Every row belongs to one group in each of 4 separate groupings. Each group adds its own fixed numbers to the row, and there is some noise. The rows also spread widely along 12 directions, which tell nothing about the answers.
Some rows, each with its group in each grouping after it:
[ 57  38 -34   7   3  -8  61 -10  38 -48 -14  50 -40 -36 -18 -47   7  41
  32  21  44 -18 -15   2  -5  21 -49 -50  20 -57  24  14  18  15   6  -6
  20   9  10 -19  37 -21  -2  47 -37  38  17   8]
K_567 lasu (2) K_457
[ 35  16 -33 -10 -12 -15  28  -5  35 -53  -8  34 -34 -37  -5 -26   2  23
  -7  -3  25 -41  -7  40  13  21 -44 -53  -5 -31   7  20   2   9 -33  -3
   9  -8  -8 -15  -1 -12 -19  72 -34  43  32  -2]
K_356 lasu (0) K_498
[ -3  39   5  48 -12  -5  40   0 -22 -27 -15  -1 -19  12   2 -72 -17  18
  32 -23  57   9 -28   5 -38  -2 -41  -4 -10  30  49  59  28 -47  64  -7
   7  27   6  29  23 -31   2 -25  13  24 -11  10]
K_443 metub (1) K_498
[ 36  26  11  34   7  35 -10  30 -11 -18 -15   9   8  20 -26  -8  35  23
 -10   5  13  44  61   2 -20   8  -7  -2  33 -14  26   8 -17  18  15   0
  25 -10  15   9  38  -5 -23  -7  28  41  19 -14]
K_567 metub (1) K_457
[-10 -42  40  -9  -8  12   4  26 -16   6  31 -41  -6   3   6  11 -14   2
  -3 -44 -38   3 -13  10  13 -16   0  17  -6   6   3  20  11 -30 -14  16
 -18  -2 -12  11 -55 -22  14 -14  29  -2   2  31]
K_356 bekad (2) K_974
[ 26  24 -36  11  24  14 -33  -1 -19   1 -25  12  16  40 -21 -14  -7  -3
 -12  15  12  31  20   7   0  24  -6 -35  18  -9  12 -15 -11  23  22 -18
   9  36  -2 -14  40   3 -38  22  49  17  19   2]
K_443 bekad (0) K_513
[-24 -37  30 -18   4  -5 -11  17  -5  80  18  -7  43  -1  28  48 -45  -9
   7  27 -23  15 -11 -52 -14   2   8  -8  17 -12 -40 -21 -19  36  26   0
 -28  41   6  21  -4  31 -20 -28 -19 -41  -2  -4]
K_356 lasu (1) K_513
[-47 -54  24 -40  -5 -18   6   5   4  36  35 -46   6 -30  41  32 -14 -11
   5 -10 -28 -43 -49  -1   2  -7   8  -8 -17   6 -37 -17 -16 -10 -40  23
 -23 -30 -13  21 -49  22   8  26 -56 -29  -2 -15]
K_443 lasu (0) K_974
[ 35  18  19   4  34   3  19  31  -4  33 -14  36 -10   4  11  -6 -25  16
   7 -19  17  14   5 -30 -16  26 -62 -27 -25  20  28  28 -19  19  18 -41
  11  -3  14  60  20  -1   7  -1 -69  11  -4 -16]
K_443 bekad (2) K_498
[ 33  -2  17   7  20   8  -4  16 -41  34  15 -51   9  30  -7  38   2  21
 -27 -39 -48  52 -35  13  20 -19  -7 -18 -29  60  15  34 -15   7   3 -33
 -22  26 -26  59 -42 -20   6  15  36 -10 -12  14]
K_567 bekad (0) K_974
[ 18 -18  27  31   3  26  -1  26 -36  34   9 -76  30  23 -13  60  28  22
  -8 -22 -27  75 -18   7   6 -50  17 -11  -4  40   7  27 -39   6  21  -9
 -18  21  -4  57 -18 -30  -3   5  33   1 -15   0]
K_443 lasu (1) K_513
[  4 -36  17 -10   4   4  -6   9  -2  60  31  -3  20  -4  14  38 -34  24
  28  -4 -20  31 -33 -16  -9 -20  -4 -41  12  -9 -20   3  -9  23  38  19
 -25  49   8  28  -4  -5 -15  -1   3 -18   5  23]
K_356 lasu (0) K_498
[ 84  40 -10   3  41  25  40  30   1 -37 -14 -16 -35   2 -49 -23  61  27
  -4   3   9  20  11   7  24  16  -6  13  15 -28  31  -3  11 -13 -31  -3
  34 -55 -33 -15   0 -41  17  29  -7  42   2   6]
K_443 lasu (2) K_513
[  8  17 -19 -24  22   6  -9  11  27 -16  -6  32 -12 -17   9 -16  18  11
 -10   0  37 -35  33  14   7  43 -18 -22   4 -26  -8 -31 -27  18 -42  -2
  23 -81  15   0  29  20 -13  43 -75  43  28 -39]
K_356 metub (1) K_498
[-14   3   0 -12  15  -6 -10   6 -21  12 -13 -14   5  42  -6 -40 -18 -12
  15  11  36 -11 -18 -13 -20  38   9   0   2  -1  11 -35   9 -29  15  16
   6 -20 -14 -16  23  10  -1 -11 -11   5   2 -10]
K_356 lasu (2) K_513
[-33 -49 -18 -19  -1   6  29  -3  12  25   8 -10  22 -21  32  42 -49 -24
  14  34 -11   8 -65 -64  20  -7  -4 -24  -3 -49 -25 -17  14  21  52 -17
 -38  84  -3 -26 -11   4   5 -13  16 -17 -13  21]
K_443 lasu (2) K_974
[  8 -24  30 -48  31  -1 -24  51  -5  50   7   7  18  10   8  28  -9 -13
 -30  15 -25 -11  24 -35  -9  46   7  -2  -8   9 -19 -36 -22  21 -36   6
   0 -42 -34  17 -17  44  -7   6 -60  -2  13 -28]
K_356 metub (0) K_498
[-21 -54  55 -28  19  11  -4  46  -2  57  20  -7  31   8   7  29  -8  -4
  23  24 -18   9  17 -63 -40  11  29  12  27 -30 -25 -41 -10   7   2  47
   1 -17  -5  -2   6  33   6 -28 -41 -24   6 -12]
K_567 bekad (2) K_974
[ 39  20 -38 -12  45  12   0   1   2  10  -7   4  -2  24 -21   2  23  31
  11   2  29  29 -33  -5  21  18   6 -43 -10  -7   3 -39 -19  19   3 -20
   5 -29  -5   5  26 -13   5  42 -29  20   7  -6]
K_356 bekad (1) K_974
[ 34  -2  23   1  10 -15  26  22  -2  57   9   4  25  -7 -12  36 -10  28
  16  34  -9  30 -25 -40 -25  -5   4 -28  15  -2 -14   1 -17  37  19  -7
 -17  35 -15  37   3  16 -13   8 -41 -25  -2  -4]
K_356 lasu (1) K_457
[-30 -10  -2   9  -5  13  -6  -7 -23   7   8 -40  13   3  22   5 -53 -45
 -33   2 -45  14  -9 -24  39   1 -12  45  12 -10 -14  20  39   0  42 -31
 -38  79 -14 -18 -43  -6 -16 -50 108 -29 -17  46]
K_443 bekad (1) K_513
[ 23   6  36 -23   0 -21   6  17 -11  14  33 -38 -11 -17 -18  -4  13  18
 -20 -10 -42 -22   6  30   7   3  16  30  18  19 -18   3   6 -10 -65  18
 -12 -47 -40  24 -54  11  -5  24 -13 -19   2  11]
K_356 metub (1) K_457
[ 10 -25   1 -23  14  -5   6   2  -4  21  28 -27  -8   3   2  15  -3  24
  10 -31 -21   4 -55  14  19 -11   4 -30 -18  12  -8  -7  -6 -10 -15   8
 -18  -7 -16  18 -36 -16  11  37 -11  -3   6  17]
K_356 bekad (0) K_974
[ 18 -30   4  -3 -34 -31  38  16  15 -15   8   2   5 -25 -12  16 -23  16
   2  21 -13  -4 -34   0 -13 -14   0 -42   8 -21  -4  33  16   2   5  21
 -22  72 -41 -18 -31  -4 -18  46  13  -1  20  24]
K_356 bekad (0) K_498
[ 11   4  26 -21  45  19 -30  29 -20  32  12  -4 -13  43  -7 -30   6   8
  11 -33   7   0  14  -5  -7  43  -8  14  -5  18  18 -35  -9 -21 -13  13
  16 -75   1  26   9   4  12 -18 -33   9   8  -7]
K_356 bekad (2) K_457
[-58 -62  37 -44  -2  16 -59  16 -33  11  45 -47   1  36  17  -5 -14 -14
 -10 -61 -39 -14  -2  39   6   4  29   8 -12  24 -13 -28   2 -44 -33  59
 -18 -40 -13 -11 -47   2   1  -4  42   3  18  24]
K_567 metub (0) K_974
[-45  -7  -8  -6   5  14 -29 -14   2  -4   4  -6  -5  -9  46 -18 -25 -25
  -8 -33  13 -36  15  20  14  22 -40  -1  -7  -4  -3  -3 -15  -5  -6 -12
   0 -31  44  17  13  11 -12   5 -12  18  10 -17]
K_443 bekad (2) K_498
[ 26   9  -7   7   6 -12  -7  -8 -12  51   2 -29  40 -12 -14  49  16  20
  -7  42 -20  32 -10  -1  -7 -22  30 -30  33   3 -30 -13 -43  52  -7 -19
 -16  29  -8  37  17  31 -35  50  -8 -23  -2 -20]
K_443 metub (1) K_457
[ 46  28 -18  41  22  10  33  12 -14  -7 -29 -41  10  21 -30   2  54  30
   7  29  40  39 -32 -20 -13   0   9 -14   0   9  41  -3 -21  -7  26 -24
  19 -15 -15  25  38 -17  10  21 -17  27  -9 -34]
K_356 bekad (2) K_457
[  4  19 -10  -6  49  33  11  13  -3  -2   6  -2 -29  16   9 -40  -1  -6
  12 -22  17   1  -7 -23  26  33 -26  32  -3 -14  14 -21  26 -22  22  -8
  13 -42   6  -6   1 -28  18 -38   3  13  -6  17]
K_443 bekad (1) K_513

New rows. What belongs after each?
[-35   6  11  12  -6  -6  -2   9 -10  -3 -12 -29   7  -6  35 -18   4 -21
 -14  -1  26 -40   8   6 -28  21 -26   6 -16  29   9  14 -23 -20 -11  -5
  13 -46   4  35  10  28 -12   3 -47  14  -1 -54]
K_443 lasu (0) K_498
[ 58   2  -7   7   1  11  33  41  32 -39 -21  48   2 -12 -39  13  25  26
  -8  34  12  19  39 -22  -6   9  -5 -34  27 -63   8   4  -6  33 -11   1
  19  11 -14 -36  15  -6 -17  34 -13  40  36  -4]
K_356 bekad (1) K_974
[-16 -20 -12 -22  -6 -28 -24  -5 -12  44  -7  15  37  27   2  14 -49   5
   8  28  20  16 -34 -12 -23  14  20 -64   2   1 -21 -30 -24  29  23   1
 -29  59  -6  -4  24  30 -35  33  -8 -11  22  -3]
K_356 metub (1) K_513
[ 14 -29  13   4  22  48  -9  25  -9   1  20 -32  -6  20   0  20  24  21
   4 -49 -15  37   0   8  27 -18  -5  -1  -5  -9  15  -4 -10 -13   3   4
   3 -30  19  15 -14 -43  19  -8  26  31   6  17]
K_356 bekad (2) K_974
[  5  32  -7  22  -5 -39  31 -19  -1  16 -15 -14  13  -9 -10 -32   1  25
  39  38  48 -12 -30   3 -52  -3   8 -25  29   1  -8  -1 -15  -2   9  12
  10   4   1  23  46  18 -24  38 -48 -18   5 -28]
K_443 bekad (1) K_513
[ 16 -14   2  -6   4  17  26  41  30 -22  -5  31   0 -25  -1  13  -4  -4
 -15  26  -1  -3  28 -42   8  23 -15   2  14 -52  -1   0  11  20  -1  -1
   4   4 -13 -27  -9   6  -5  -2 -13  22  19   1]
K_356 bekad (1) K_498
[ 22 -14  20  15  -7  10 -49   3 -26  33  25   3  11  35 -20   2 -12  48
  21 -47 -14  47  14  54 -27 -27  -7 -61  22  19  10  19 -33  11  15  30
  -8  37  28  40  18 -15 -41  26  44   7  35  24]
K_356 bekad (0) K_457
[ 29  -8   3  -1   5   1  69  11  17 -12  23 -15 -30 -47  13   3  -8  20
  12  -5 -18  -3 -58 -25  27 -13 -28   8  -5 -21   4  33  45 -14  25  -4
 -16  27 -28   3 -49 -41  23  -6   6   6 -13  38]
K_356 metub (0) K_498
[-29 -29   2 -45   1 -20 -36 -16 -10  52  30  -7  14  12   5   5 -44  -1
  23  -3 -13  -8 -28  19  -3   4  23 -38  14  -7 -45 -40 -14  13 -14  33
 -32  18   0  -2  -7  23 -28  38  -9 -30  17  24]
K_443 lasu (1) K_513
[ 63  37  14  -6  22 -29  48  21   2  38  -2  18  -8 -31   2  10 -33  13
 -22  21 -28   0 -17 -32   3  22 -52  -7  -7  18  -1  44  12  35  -1 -51
 -10  35 -39  53 -30  10  -8   4 -41 -24 -17   2]
K_356 lasu (0) K_498
[ -4  24 -58  -5  50  35 -19 -60   5  47  33 -43   4 -21  22  14  18   8
  24  13  -7  14 -39   0  52 -10   8   3  38 -41 -42 -63  -9  35  27 -22
 -14 -18  43  12  31  -7 -13   5  26 -20 -22  10]
K_443 lasu (1) K_457
[ 16  15  51   9 -11   0  20  19 -14  -6  30  -7 -38 -13  -1 -37 -20  18
  -1 -61 -30 -12  13  39   3  -5 -52  24  -1  28  17  63  23 -27 -18   2
  -9  -9  -3  44 -54 -24   1 -17  10  -3  -1  38]
K_443 lasu (1) K_457
[ -6  -2   3  20 -20   4  -3   1  -7 -22   5 -48   7  -4  -2   3  26  11
 -13 -16   4  -4   3  43   2 -17  12  -1   5  14   3  17 -18 -18 -21  14
  -2 -27  -1  19 -11  -7 -14  36  11  18  11 -16]
K_356 bekad (1) K_498
[-22 -34   8 -13 -23   2 -43  17 -18 -13  13   2   7  45 -16 -16 -25   1
  -4 -35   5  10   7  36  -8   6  15 -34  -5  10   8   0  -3 -21  -3  40
 -16  16 -10 -18 -12   0 -22  26  40  22  36  26]
K_356 bekad (1) K_498
[-22 -16 -16  28   2  45 -33  22  -7 -26 -39 -14  29  34  22  24  32 -12
 -30 -11  46  17  35   3   2  14 -20 -32 -26   2  34 -12 -60   6   8 -33
  23 -40  43  10  49   2  -7   6 -13  69  17 -67]
K_356 lasu (2) K_974
[-16  -2  10  19 -23 -15  52  -9  26   2  10   1  -5 -50  29 -14 -18  22
  39   8  34 -29 -31 -10 -27 -15 -31 -16  14 -22  -8  30   6  -5  26  13
  -4   9  26  24  12  -4  -5  -4 -52  -2  -2 -12]
K_356 lasu (1) K_498
[-20 -35  19 -53   0  -1 -46  27   7   4  24  22  -7  17  -1 -14 -26 -11
 -14 -26 -11 -33  37  23   2  38   9 -12   2 -13 -21 -32  -5  -5 -52  47
  -5 -44 -12 -25 -24  27 -18  28 -20  11  40  12]
K_356 bekad (1) K_498
[-41  16  16  30 -23  -3 -14  12 -18 -13 -31  -5  19  10  41 -15 -21 -21
 -40 -22  33 -30  29  14 -19  24 -53  -3 -33  47  23  43 -35  -6  -2 -51
   7 -23  28  50   8  26 -20 -17 -33  23   3 -63]
K_356 lasu (1) K_974
[-16   9 -37  16  -3  21  -7 -44  -2 -23  18 -47 -11 -19  16  -9   0  -2
  -4 -23 -10  -4 -19  39  50 -21  -8  10  19 -22 -15   1  11  -4   6 -11
 -16  10  24  -9 -10 -31 -17  15  72   4  -2  28]
K_443 bekad (1) K_513
[-29  -7   1  -6 -31 -13 -19 -22 -18 -16  19 -73  17 -13  -1   0  11 -18
 -31  11 -37 -32   1  50   5 -13  35  17  31  -1 -32  -2   7 -15 -49  29
 -15  -5 -30 -21 -34  24 -31  33  62 -19   4   0]
K_567 lasu (0) K_974
[ -8  13 -30  25   0  22  11  14  16 -29 -36  34  11  -8  16  -3  -1 -14
 -12  30  50  -1  22 -31  -7  29 -42 -28   0 -35  19  -1 -25  30  34 -38
  16   7  30  -9  50  14 -21  -1 -19  43  13 -40]
K_443 lasu (1) K_457
[-38  15  33  19 -12 -11   7  23 -25   1 -18  -5  10  18  18 -45 -23 -21
  -6  -3  33 -25  18 -14 -46  26 -28  20 -13  33  19  27  -1 -29  10  -7
  11 -21   2  28   9  24 -10 -39 -31  -3  -4 -35]
K_443 lasu (1) K_974
[  6   2 -12 -34  13  13 -35   8  -8  -3  22  39 -22  21 -12 -32 -45  -6
  -8 -34 -14   7  17  22  26  28 -18 -19   5 -16  -3  -6  28   5   2   8
 -19  26  -8 -26 -16  -7 -22   7  53  15  23  59]
K_443 metub (1) K_498
[ 27  21  -1  -2  11  -4 -12 -20 -17  29  21  25 -25   9   8 -25 -50  38
  21 -57  -3  17 -26  37  15   2 -57 -48 -10  23  17  27  -1  13  21 -32
 -21  36  36  53   2 -27 -10  12  15   7   8  39]
K_356 metub (2) K_457
[ 34  -6  12   9  27  17  32   7   1  41  29 -10 -15  -9  11  20 -18  43
  31 -38 -18  45 -49 -16  27 -23 -34 -14  -3   0  -1  23   6   9  42 -19
 -19  31  18  47 -24 -52  17 -16   1 -11 -10  39]
K_356 bekad (1) K_513
[ 23  37 -50 -18   1 -15   4 -30  19 -39  -7  14  -8 -29  -7 -25  -4 -10
 -32  41  -6 -41   8  22  25  33 -14 -17  31 -48 -19 -14  21  28 -37 -18
   2   8 -23 -48   6  22 -36  53  26   6  16  -1]
K_567 lasu (0) K_974
[-55 -47  39 -12   0  22 -60  33 -19  44  15  27  21  40  36   4 -44 -11
  11 -49  11   9  32  -3 -30  17 -32 -36 -18  19   2 -10 -47   8  18  15
  -8  -8  50  38  18  24 -22 -24 -27  11  27 -14]
K_443 lasu (1) K_457
[-18  -2  20  25  11  34 -27  45 -26   2 -27   0  26  46  13  -9   0 -20
 -22  -6  24  18  44 -27 -30  30 -21   7 -14  17  34   6 -19 -11  30 -15
  23 -20  12  15  26  13 -11 -53   4  32   6 -42]
K_356 lasu (0) K_974
[ 27   4   7   1  18   6 -42  15 -33  46   3 -26  29  38 -12  45   2  16
 -34 -24 -23  51   6  23  11  -5   6 -33 -15  54  -1   9 -48  30 -11 -30
 -20   3 -10  62  -7   6 -23  36   5   1   6 -10]
K_356 bekad (1) K_498
